The same things were measured in two ways. Each way mixes the same 9 hidden numbers, adds some noise and spreads widely along 6 directions of its own, which tell nothing about the thing.
Some things both ways: the first way, then the second way.
[-14 -15  24   7 -12   0  18 -36   3  30 -24 -23 -14  13   4  23  19  -5
  21   6  -2   4  34  -2 -18]
[  9  29 -13  30 -15   7 -25 -16 -31  36  10 -10  -9  10   2  29  -3   4
   5  12]

[-10  29  -2  -4  -3  -4  -6 -17 -17 -19 -12  -5   1  32  10 -24  -7  -7
  30   9   0  -6  12  -6 -60]
[ 10 -24 -12 -10  -9 -24  51  10  31 -45 -66 -22  21 -37 -38  -4   9 -30
 -37   5]

[  6  -8  17  19  -2  45  11  -2  14 -13  -5  13  15  13  11  29 -19  -1
  -1   7  22 -16 -53  -8 -14]
[ 11  31 -42  11   3  13  11  11  12  13  50  -2  16   0  26   2 -22  30
 -27 -21]

[-32 -32  47 -11   4   4   4 -23  19  47  -3  -9 -28  14   8  39  -3 -32
  11 -16  -1  15   4  18 -29]
[ -3   0  43 -42   6 -11 -36 -19  -4  27 -33 -11  -9 -26  24  21  56 -12
  30  19]

[-31  24  -1 -11 -10  13 -27 -15  19  23  30   2  -2  18  -3 -13   0 -28
  11 -50 -45   6 -18  40 -27]
[ -4  -1 -20  -8   2  13  17   5  10  24 -48 -19 -15  -8   5 -19  24 -19
 -52 -11]

[-27  -4  11  15  -6   7  20 -11   3   4  -4 -16  -3   2  20  25   7  -6
  11   1  21  -7 -29  16 -11]
[ 38  -8  13  38 -10   9  -6  10 -47  29  18  30  11   6  -9  17 -26  14
   5  -5]

[-24  18 -24  -6  11  -5   1  -6  -4 -39  18 -21 -13  35  51   9  35  -8
 -11 -20  29  -9 -32  14 -16]
[ 15 -17  23 -14  -4  12  15   9   9  25  11  37  12 -20 -20  26 -34 -11
  -6  25]

[-53  16   0  13 -19  26  35 -26  -6  -4   4 -14  15  -4 -20   3  39   2
  13 -11  -2  24 -16  33 -28]
[ 13   1 -32  19  -9  26   1  -9  23  28  36   3  19  11  -6 -15 -49  14
 -22  11]

[-12  14 -23  16   0  -5   5  13 -11  -4   5  -9  28   5   3  10   7 -15
  19   1  15 -12 -39 -10 -14]
[  8  42 -15  13   6  21  39 -22  18   5   7 -12  -6 -12  12 -23 -11  28
 -58 -11]

[ 33 -29   5  34   0   0  -1 -22   9  -8  -2 -24 -13  21  20   1   5  15
   0   0  29 -36   8 -31  23]
[-30   7   7 -17   1   3   3 -30  16  17 -11  11 -27 -18  -3 -12   9  -7
  10  13]

[ 10  -9 -20  15  15 -38  20  -6 -29  -1 -17 -28  -8  36  24  28  54 -30
 -24   4  14  20  38 -27 -11]
[-20  35 -23 -21  -7  12  16 -23  25  33   5   4 -18 -37   0  -9   3   5
 -10  -2]

[ 13   3   8  15 -24  49  -5 -41  60 -35  19 -13   3  27  -7  39  -1  35
  43 -46  14 -41 -52 -26   3]
[ 18  40  -6   8 -15   4  30 -11  -3 -17 -14 -11  11  -7  -5  27   2   8
 -31  -6]

[-17  -8  22  10 -31  34  18 -27  16  23 -10 -21  14  22 -23  43  60  15
  19 -10  13   0  29  11   3]
[ -9 -19 -28  34 -15   0   1  13 -25  11   8  13 -11  11  -9  -5 -15  -3
  -6 -23]

[-15   0  21   0   7   9   5 -28  20  18  -1  -7 -10  24  16  31  17 -33
  10 -11 -17  11   2   1 -19]
[ 45  28 -36   7 -12  -3   6  30  -8   7  27 -17  25 -22  -9  -5 -33  21
 -17 -24]

[  2 -18  21  18   6  -3  25  -8  -5 -14 -21 -11  -1  27  21  45  -1 -18
   4  12  31   5 -26 -34 -22]
[ 20  29  33  -9   2  12  13  -4   3  25  -9   7   8 -34  -1  37  14  15
  21  -2]

[-36   8  10  -5 -10  19   7 -21  19  25   5  -7 -17   1   6  25   9 -11
  17 -21 -11  -2  -2  47 -34]
[ 16 -33   9  18 -10 -40 -10  10 -53 -36 -13   3  15  14   4  24  15 -16
   4  -4]

[-16   0   0  16  -6  23  31 -34   9  -5  -7 -19   8  10   0  29  48  11
  19   4   8  -2  -2  -4  -2]
[-19  39  22 -20  25  -9  19 -34  23 -13 -21  -2   0  -2   3  30  13 -15
  13  28]

[-57  13  26 -30  -3  57  15 -37  45  -4   3   0 -11  12  31  49  10  21
  65   9  25 -37 -48  42 -39]
[ 34 -14 -17  36  -6 -34  12  23 -60  -3   5  24  12 -14 -30  12 -42 -14
 -14   2]

[ -9   4 -18  10 -14  -7  18   6 -31 -22 -38 -19  24  21  -7  24   5   4
   8   6  45  13 -14 -46 -39]
[-13 -13  24  25 -37  16  -7   6  -5 -29  13  11 -20  13 -14  24 -14  22
   0  -7]

[-33  -6  45   3 -13  13  -4 -36  17   5   0 -20   0  23 -14   5  16 -12
  50   2  16   1  12  -3 -22]
[ 20  23  13 -44  24 -24  18 -14  25 -39 -32 -32  24 -12  19   7  20 -15
 -26  29]

[ -7  11 -32  15 -10   7  34   7 -20   2 -17 -12   3  -1  36  25  28  18
 -15  12  17 -25 -13  35 -11]
[ 11 -19  43   2  -3  -2  16 -17  28 -35  15  16  47   2  -8  56 -18   9
  24  29]

[-25 -19  -4   3  14   1   0 -27  28   2  37 -24 -14  20   0  22  54 -17
   6 -41   6   8 -15   0  13]
[-10  24  26 -29  22   3   2 -17  -6  41 -19   5 -24 -33   5  -8   9  -7
 -12   8]

[  4  -6 -27  -8  26  10  14 -21  22 -14  26  -7 -19  36  48  46  28   2
   2 -33   2 -21 -63  -8  -3]
[ -2  19 -26  -4  -3  -1  -8  -1  10  27  11 -12   5 -21  -5   1 -13   6
  10  -5]

[-25 -13  15  26  -4  19  14 -44   8  -4   5 -17 -10  -8 -17 -20   8  -1
   6 -11   0  19   3   5 -14]
[-12  21 -32  17   7 -17 -23   0 -60  20   3   5 -20  36  20  -5  -2 -22
 -29 -14]

[ -1   4 -18  12 -14  -4  14  -7  -2   6 -14 -20   8   7   7  29   9  11
  25  -5  14 -19 -14 -12 -15]
[  0  16  -6  27 -34  24   8 -29   8   7  10  -6 -15  -6 -10  -4 -16  27
 -16   4]

Other things, the second way, with their names:
<284>: [-28  11 -30  31   3  10 -22  -9  11 -13  26 -22 -13  41  15 -17   1  20
  15 -13]
<842>: [ 16   6 -12  17 -19  10  13  13 -12  12  12  12   4 -13 -17  -3 -17  18
   5 -32]
<486>: [-12   0 -11  28  -8   4 -36  28 -37  14   3 -11 -27  25  -7 -21  -6  10
   7 -36]
<466>: [  8 -45  18   4 -17  11 -28  -2  12 -20  18   5  20  22  23   6  16  18
  34   4]
<411>: [-44 -40 -32   4   9 -16 -23 -14  40 -30  35  -7  -2  17  33 -17   6   2
  26   8]
<751>: [  1   5 -17   7 -33   3   4 -25  34 -50  23 -21  10  11   8  -4  -8  24
  -7   9]
<712>: [  7  16 -31  29 -11  21  -7   1 -13  33  34   0 -12  10   8   3 -33  20
 -39  -1]
<418>: [ 46  17  19   4 -14 -10  16  10 -11 -37  -1  -4  55  11   7  77   1   3
  -3   3]
<819>: [-11   5   9   0  -4  17  21 -13  16  34 -11   7 -14 -39 -17  -8  -3   8
  -1  -5]
<465>: [  8  -7  21  48   9   0 -27  42 -44  -8  -8  -5 -15  43 -35  24 -30  -6
  21  -1]
<690>: [-22 -13  16 -26   5  -5  -8  -6  35  -2   5 -11  -5 -22  -2  -1 -12   1
  -2  20]
<111>: [  3  26 -32 -12  -4  15   9 -21  35  40  26 -12  -1 -34   5 -30 -17  19
 -15   6]
<724>: [ 26  10  30   7  10  13  15  10   1  -1   8   6  28  -4  -5  28 -23  16
  -4   7]
<741>: [  2  -8  -4  19  -4   8  33 -20   7  31  -7  23  -2 -38  -2  18   9   8
  -8   1]
<777>: [  3 -25  -4  39 -18  -5  15   8 -25 -10 -16  17   8   6 -13  26   7  -4
  11 -20]
<200>: [ -9  20 -48  22  10  -7 -21   8 -36  29  24  -7 -21  11  30 -16  -8   2
 -40 -20]
<832>: [ 27 -12  -9  14 -18   2  25  31 -10  -5   4  15  15 -19 -25   3 -27  10
  -7 -27]
<206>: [ 14  30 -45  30   8  -3 -12  25 -41  12   5  -5   8  49  12  29  -8 -20
 -16 -16]
<607>: [-30 -23   1 -24   8  -6 -41 -25  14  26   2  -4 -26  -3  18 -26  22 -11
  41  30]
<455>: [  5 -10   4  28 -18 -19  -1 -29  -6 -43  17   3   9  14   8  33  -4   3
   2  31]
<63>: [  2 -15  10 -12 -15 -32  26 -23  -1 -33 -29   9  22 -26 -10  27  22 -25
  12  11]
<753>: [ 21  26 -19  37   0   6 -19   3  -8 -17  23 -20  11  31  15   5   2  24
  26 -10]
<191>: [-18 -53   5  22   4 -16  -6  16  24 -19 -26  -3   0  -6 -25   0  17  -9
  64  -4]
<806>: [ 16  10 -32  25  -7  -2  12   2  -8  11   4  -1  19  -7  -4  11  -4   3
   3 -20]
<821>: [ -4   6  32  -3  14 -16   4 -27   7 -19 -11 -12  11 -10   3   2   9   6
   7  10]
<789>: [-15   9 -13   5  18   5   0   2  28 -15  -3 -21  -1  14  10   3   9   1
  10  -2]
<244>: [-34 -31   1   2   0  -2 -25 -21  11   5  14  16 -16  13   8   1   1  -9
  23  29]
<341>: [-20  -1  -3  12 -10   0 -22 -10 -31  10   4  10 -42  14   1 -24  -4  -3
   1   5]
<742>: [-16 -16  10 -27 -24  23   8 -26  40   5  -7   6  -9 -20  -3 -17  10   8
   2   7]
<748>: [  0  11  54  29  26   0 -32  15 -48   5  -2  15 -16  38 -22  38 -29 -11
  34  22]
<289>: [ 13  11   1  10   6 -30  -4  29 -29 -11 -16 -13  18  -7 -11  36  -4  -9
   4 -19]
<489>: [-26  12  -4 -15  15  20 -12 -19  -4  48 -18   5 -40   9  10 -33  11 -26
 -18   9]
<89>: [ 10  -7  27 -31 -16 -10   0   8  17 -53  19  -2  29  -9   0   5  -1  23
  28 -19]
<518>: [ -7   2 -44   5 -10  10 -25  17  15  -8  30 -17   5  35  23  -2  -3   8
   7 -14]
<534>: [  1 -29  28 -25   3  -3  16   6  24 -34 -14  10   1 -19  10  -7  29   6
  17  -9]
<559>: [  7  23 -22  10 -12 -16   5  14 -28 -25  -8 -11  -2   7 -19   4 -19  -9
 -18 -15]
<905>: [-14 -38   8  13  -1 -25  -8  22 -19 -24 -16   8   3  11   2  20  19 -14
  18 -21]
<13>: [ 36  12 -32  32 -33  32   6  25 -12  14  28   4  19  22 -14  18 -39  19
 -24 -17]
<760>: [ -5 -24 -19  22   1  -9  -7   7   8 -19   7  -7  12  20 -10 -16 -15  -5
  15  -3]
<786>: [ 22  19  -6  32  -5 -25  29  16 -28 -29 -30 -13   1 -21 -33  22 -17  -5
 -22  -7]
<188>: [  9  22  19  -9 -11  -2   9 -39  43 -33  28 -20  16 -26  29  19  11  46
  -8  17]
<72>: [  9 -10  21   5   2 -21 -13  21 -38 -37   2   8  10  21  11  29   5   0
   5 -17]
<664>: [ 17 -28   5  35   0 -22   7  33 -43  20   2  16   5 -32 -23  16 -26   3
 -10 -20]
<675>: [ 17   9 -38  12 -16 -32  -5  -2 -35   5  -2 -19  11 -16  26  30  18  -6
 -45  -7]
<550>: [-26  20 -15   5 -11  20   4 -38  -1  69 -17  12 -37 -25  -2   0  20 -12
  -3  13]
<45>: [  3 -18  36  12 -12  18   6   1 -25  35 -17  30 -15 -18 -15  20   5   3
   6  -1]
<245>: [  2   8   4  30 -12  13  -5 -17  15   5  -7 -23  12  10   0  33  13  16
  16   7]
<356>: [  7   3  23 -34 -17  24  27  -6  47 -35  -4  -6  11   0   6   7  -5  11
 -39   9]
<137>: [-10  -9 -44 -18 -21  19 -22  -2  30  20 -23 -27  -5  13   5 -30  29 -16
   8  -2]
<616>: [  9 -15 -47   3  -3 -31 -16  32 -22   7  29  -9  10 -19  14 -18 -16   8
 -26 -33]
<129>: [ 25  11 -10 -10  -9 -21 -12  -2 -32 -37  69  23  23  18  29  -1 -38  19
 -11   0]
<527>: [ 11 -37   5  45 -12  11   2  39 -31  26   2  22  -3  -8 -42   6 -33   7
  14 -26]
<599>: [ -9 -37  17  14 -26  14   6  22  16 -11   3  18  14   5 -31  28 -21   5
  22  -5]
<521>: [  2  20  18  13  14 -23   0 -20  -4 -17   1 -11   6 -11  12  41   9   5
   0  21]
<101>: [-18   4   6 -41  23 -19  -7  -3  21   0 -25 -19  -2 -12   5  -8  13 -26
   6  14]
<154>: [ 24  -8   7   1 -25   3 -25   0   8 -29  12 -25  29  24   8   8  -3  17
  12   8]
<792>: [-44  13  -7   5   3  10 -35  -2 -10 -20   0  -9 -43  62  12 -17  11 -11
  15  -8]
<858>: [ 11   3 -18   0 -14   3  12 -11  20  -1  21 -10  19 -17  15  -5 -12  23
 -30  -5]
<702>: [-11 -14 -66  25 -12 -17   2  -7 -18 -27  19  -3   3  34   8 -32 -18 -12
 -38 -13]
<87>: [  7 -11  34 -36  12  -1  12   3  23 -14 -35  -4  16 -13  -6  12  18 -18
   8  12]
<645>: [-26   7 -21   2  15 -15 -29 -28  16   1  10 -12   0  20  20  19  11 -18
  35  33]
<633>: [ 21   9  21  18  -4   1   1  65  -3 -55  26 -15  23  18 -12  38 -38  39
  -5 -41]
<513>: [-48  -6 -11 -25  -4  -1 -14 -24   9  15 -23   4 -40  -2 -11 -43  23 -25
  35  -2]
<710>: [-38  13 -29  19  12  15  -9 -11  -8  39 -14   1 -45  18   9 -27  22 -17
   6 -10]
<128>: [  6 -26   1 -24 -28 -10  13   2   7 -29 -16   4  13 -18   0  -8  23  -3
   2 -20]
<15>: [  0   9 -28  48 -16  -7 -12 -12 -24  30  24  -9 -19 -18 -18 -20 -29  20
   1  -3]
<266>: [-23 -16 -29 -24 -18 -12  24 -27  44   1 -52 -23  12 -38  -8 -17  42 -24
  -3 -11]
<631>: [  0 -19  19  50 -27  21  -9  14  20 -28  30  -4  -3   3 -27  10 -26  51
  35 -15]
<110>: [ 27  12 -20  12   2 -14   3  18 -23   2   8 -18  19  -4   9  -8  -9  11
 -31 -25]
<96>: [ 15  -4  -6 -18 -17 -28   1 -27  -1 -25   1 -17  26 -20  25  14  17   0
 -32  10]
<236>: [  7  37   3  -2  -9  34  -2 -30   3  35  16   6   3  13  20  13   6  16
   7  -3]
<653>: [ 10  21 -18  21 -12 -10 -21  14 -36  11  19  -3  -6   4  -7  18 -28   5
  -9  -3]
<856>: [ 12   5   3  -5  -6  -3  -3  -2 -18   7  -5  -3  14   8   8  10  -1  -7
 -28  -6]
<204>: [  9   3   9  -9  46   1  11  -6  -6  53 -51   8   9  -5   4   4  33 -40
  16  12]
<743>: [  1   7   6 -11 -13  -7 -16 -23 -36 -14  11  15 -12  20  22 -14  12   2
  -6  -9]
<159>: [ -4   7  32  -6 -10   8  20 -23  14  40 -42  -3 -12 -61 -29  -3  21   3
  11  -3]
<50>: [-10 -27  19 -15   0 -13   9  -7 -20  18   0  35  -7 -30  -6 -10  -4  -7
  -1  -8]
<196>: [ 11   5  14   7  -8   4   5 -24  32  -6  -6 -15  27 -19   1  28  15  14
  28  13]
<585>: [ 44  -3  18  12   3 -13  -3  26  -7 -39  25 -18  41   3   9  22 -23  28
 -15  -5]
<371>: [-23   6  -7  11  10  11   1 -20   4   6 -12  14 -28  23  12   7  20 -16
  12  19]
<542>: [ 31  10 -20  17   7   5   6  31   8  25  29 -15  35 -14   3  26 -40  15
 -32  -1]

Some of these things the first way, each followed by its name:
[ -2 -17 -10  10   1  13   1 -22  22  20  21 -15   3  15  -6  23  28  -8
   1 -42 -20   5 -31 -20  19]	<486>
[-57   9 -17 -20   6  27  18 -33  21  23  20 -19   4   0  28  27  57   1
  28 -13 -16  -2 -43  31   9]	<748>
[ 16  -5   3  14  -5   3   0   2   7  13   1  -9  -5  27  18  29  28 -10
  -6  -4  14 -27  24  14  -2]	<741>
[ -5 -11 -24   8  23  -3  21 -27   7   3  16 -13 -14   5   5  15  25  -3
  16 -11  -2  -3 -11  -6 -17]	<15>
[  1  -4   1  12  -1  11  -5 -37  30  13  20 -15 -25  19   5  12  25  -9
  -2 -43 -24  -8  17  18   1]	<550>
[ -7  -5   4  20  -7  32  15 -26   9  -8   5  -6   7   8 -16   3  14   1
  -4 -18  -3  13 -19  -7 -11]	<527>
[  7  -1 -11   0   4   6  -6  22  -7  39   2   4   1  17  39  18  23 -16
 -18  14  -1 -36  10  42  -2]	<411>
[  8  -9  10  33  -8  -8  -2 -28   3   2   1 -17 -16   6   1 -19 -28 -12
  -4 -25 -13   3  -4 -10 -12]	<154>
[ 13  10 -38   2 -15  -1   7   6 -16  19 -12 -20   3  35  35  34  60   3
 -28 -17  -6 -17  19  14   8]	<599>
[ 16  -1  14  20 -15   3 -13 -10  15  21  -7  -7 -18  15  15  11 -16 -24
 -19 -23 -18 -11  21  14  -8]	<128>
[  4 -25 -12  19   8  10   9  -6  13  -7  15 -16 -14   9  29  25  17  14
 -11 -11  38 -30 -31   8  13]	<50>
[ 14 -27 -11   9  23 -21   8  -2 -22   3  -4 -19  -9  31  19   5  37  -9
 -10  15  35  -9  28 -24 -11]	<664>
[ -5  -3 -34  14  15 -14  24  -4  -6 -29  17 -20   3  28   6  32  47 -10
  -5 -29  22  13 -37 -24 -12]	<819>
[-11  19 -15  -1  -6  -1  -5 -14  12  13   3 -14 -15   5  25  11  13  -7
  17  -8  -5 -28  19  40 -20]	<455>
[-20   2 -14   1  31  -9   4 -23  -2 -13  26  -7 -22  17  27 -17   9 -29
 -11 -21 -14  17 -31   2 -22]	<101>
[-28  30 -23   9  -1   2  20   2 -27   9 -15   1   4 -16  22 -21 -13 -11
   0  20 -12  -2 -15  42 -48]	<702>
[  5   2  10  -3  -9  29 -17 -52  48  16  14 -18  -5  32 -12  21  46   4
  43 -23 -19 -24  42  -8   6]	<786>
[-27  -4   7 -16   4  20   7 -30  19  26  -6  -7 -13  13  17  28  20 -11
  18  -7  -9   2   5  15 -23]	<653>
[-16   1  -6   4 -10  20  15 -14  15   3  18 -16   2  29  -9  43  59  -3
  -1 -41   1   8  -8  17  -5]	<905>
[-36  12 -16 -33  -6  -3  12  31   9  48  -6  -9  13  19  33 103  44 -23
  33  -5  22 -26 -26  38 -28]	<188>
[-46   0   7  -1   3  -9   6  -5 -16  23  -4 -14   0  -1  28  -8   2 -25
  13  12   6   2 -22  20 -20]	<489>
[-33   9 -17  15  -6   7  20 -26  -4  -1  13 -15  -9  -7 -15  -5  14 -14
 -15 -41 -22  36 -17  25 -29]	<856>
[-28   5 -18   5   0 -22  31  16 -38  13 -18 -17  11  13   1  29  38 -28
  -8   6  19  25   8  10 -43]	<858>
[-20  11  11  -5 -15  39   5 -17  28   7   1  -4   9  23  10  47  23  -4
  16 -21   0  -9 -25  17 -12]	<832>
[-35  11   1  25 -10   3  26 -16 -29  10 -27 -13  22 -14 -16 -22  -5 -26
  -3  10 -21  48  -8 -10 -29]	<792>
[ -9 -11   4   8  -4  18   3 -17  11  -5   8 -14 -12  15  21   7   9  15
  11  -5  28 -29 -14  15  -5]	<244>
[  5 -12   6  32 -12   5  24 -23   0   6 -11 -23   5  19 -17  33  46 -12
 -14 -16   1  23  22 -19   7]	<842>
[-31   1  19  10   2  68  30 -55  31  -2   6  18  -8 -13 -39   2 -22  -5
   3 -25 -38  46 -37  12 -54]	<289>
[ 15  -7 -13  36   7   4  15 -23  -4 -24  12 -12   0  10  13 -23   2  14
  -1  -1   8 -19 -30 -20   4]	<760>
[ 23 -40  50  31 -24  20  -6 -32  17  34 -28 -13 -24  -1 -18  -8 -35  17
  12  15  20 -29  64   4 -15]	<96>
[-38 -11  18 -15   3  36   4  -9  25  29  11   2   2  10   2  38  16  -8
  25  -6   7  -7 -31  24 -20]	<200>
[-28 -19  13 -17  15  18  15  -7  10   0  10  -3  -6  36   6  51  30 -13
  10 -12  33  10 -30   0 -37]	<616>
[ 20 -31  -8  32   4 -37 -13 -28   6 -20  17 -53 -12  38   6  -1  49   3
   9 -30  38 -16  29 -54  37]	<341>
[-36   8  33  17 -15  34  28 -19 -10  10 -23   3  30   2 -38   6   1 -24
  18  17  -8  39  -5  -3 -47]	<789>
[ 25 -28  11  20   6  -7  15 -22  -9  13 -17 -22 -18  27  45   7  22  14
   3  29  23 -39  24 -11   9]	<645>
[ -2  18   6   4 -24  14  -5 -13   9   7 -11 -14   5  33  30  26  14  -3
   7 -16  -7 -20  -9   7  -2]	<13>
[-32   6   4  -4 -35  16   3 -10  21  42   4 -23   4  15 -11  53  57 -15
   8 -44 -13   6  21  43   0]	<742>
[ 25   4 -22  24   2  17  13 -34  21 -19  29   0 -24  17  -7  -3  -5  10
 -16 -57 -31  -5 -30   5 -21]	<266>
[ 22   3   9  19 -18  31   1  -3   6  34 -24   9  -3  -1  24   8 -30   4
  -8  16 -17 -38   6  26 -13]	<777>
[ -6  -9  -4   5  -1 -10   7   8  -6  -2 -10 -19   3  24  38  37  15  -8
   4   2  37 -18 -29 -12  -7]	<72>
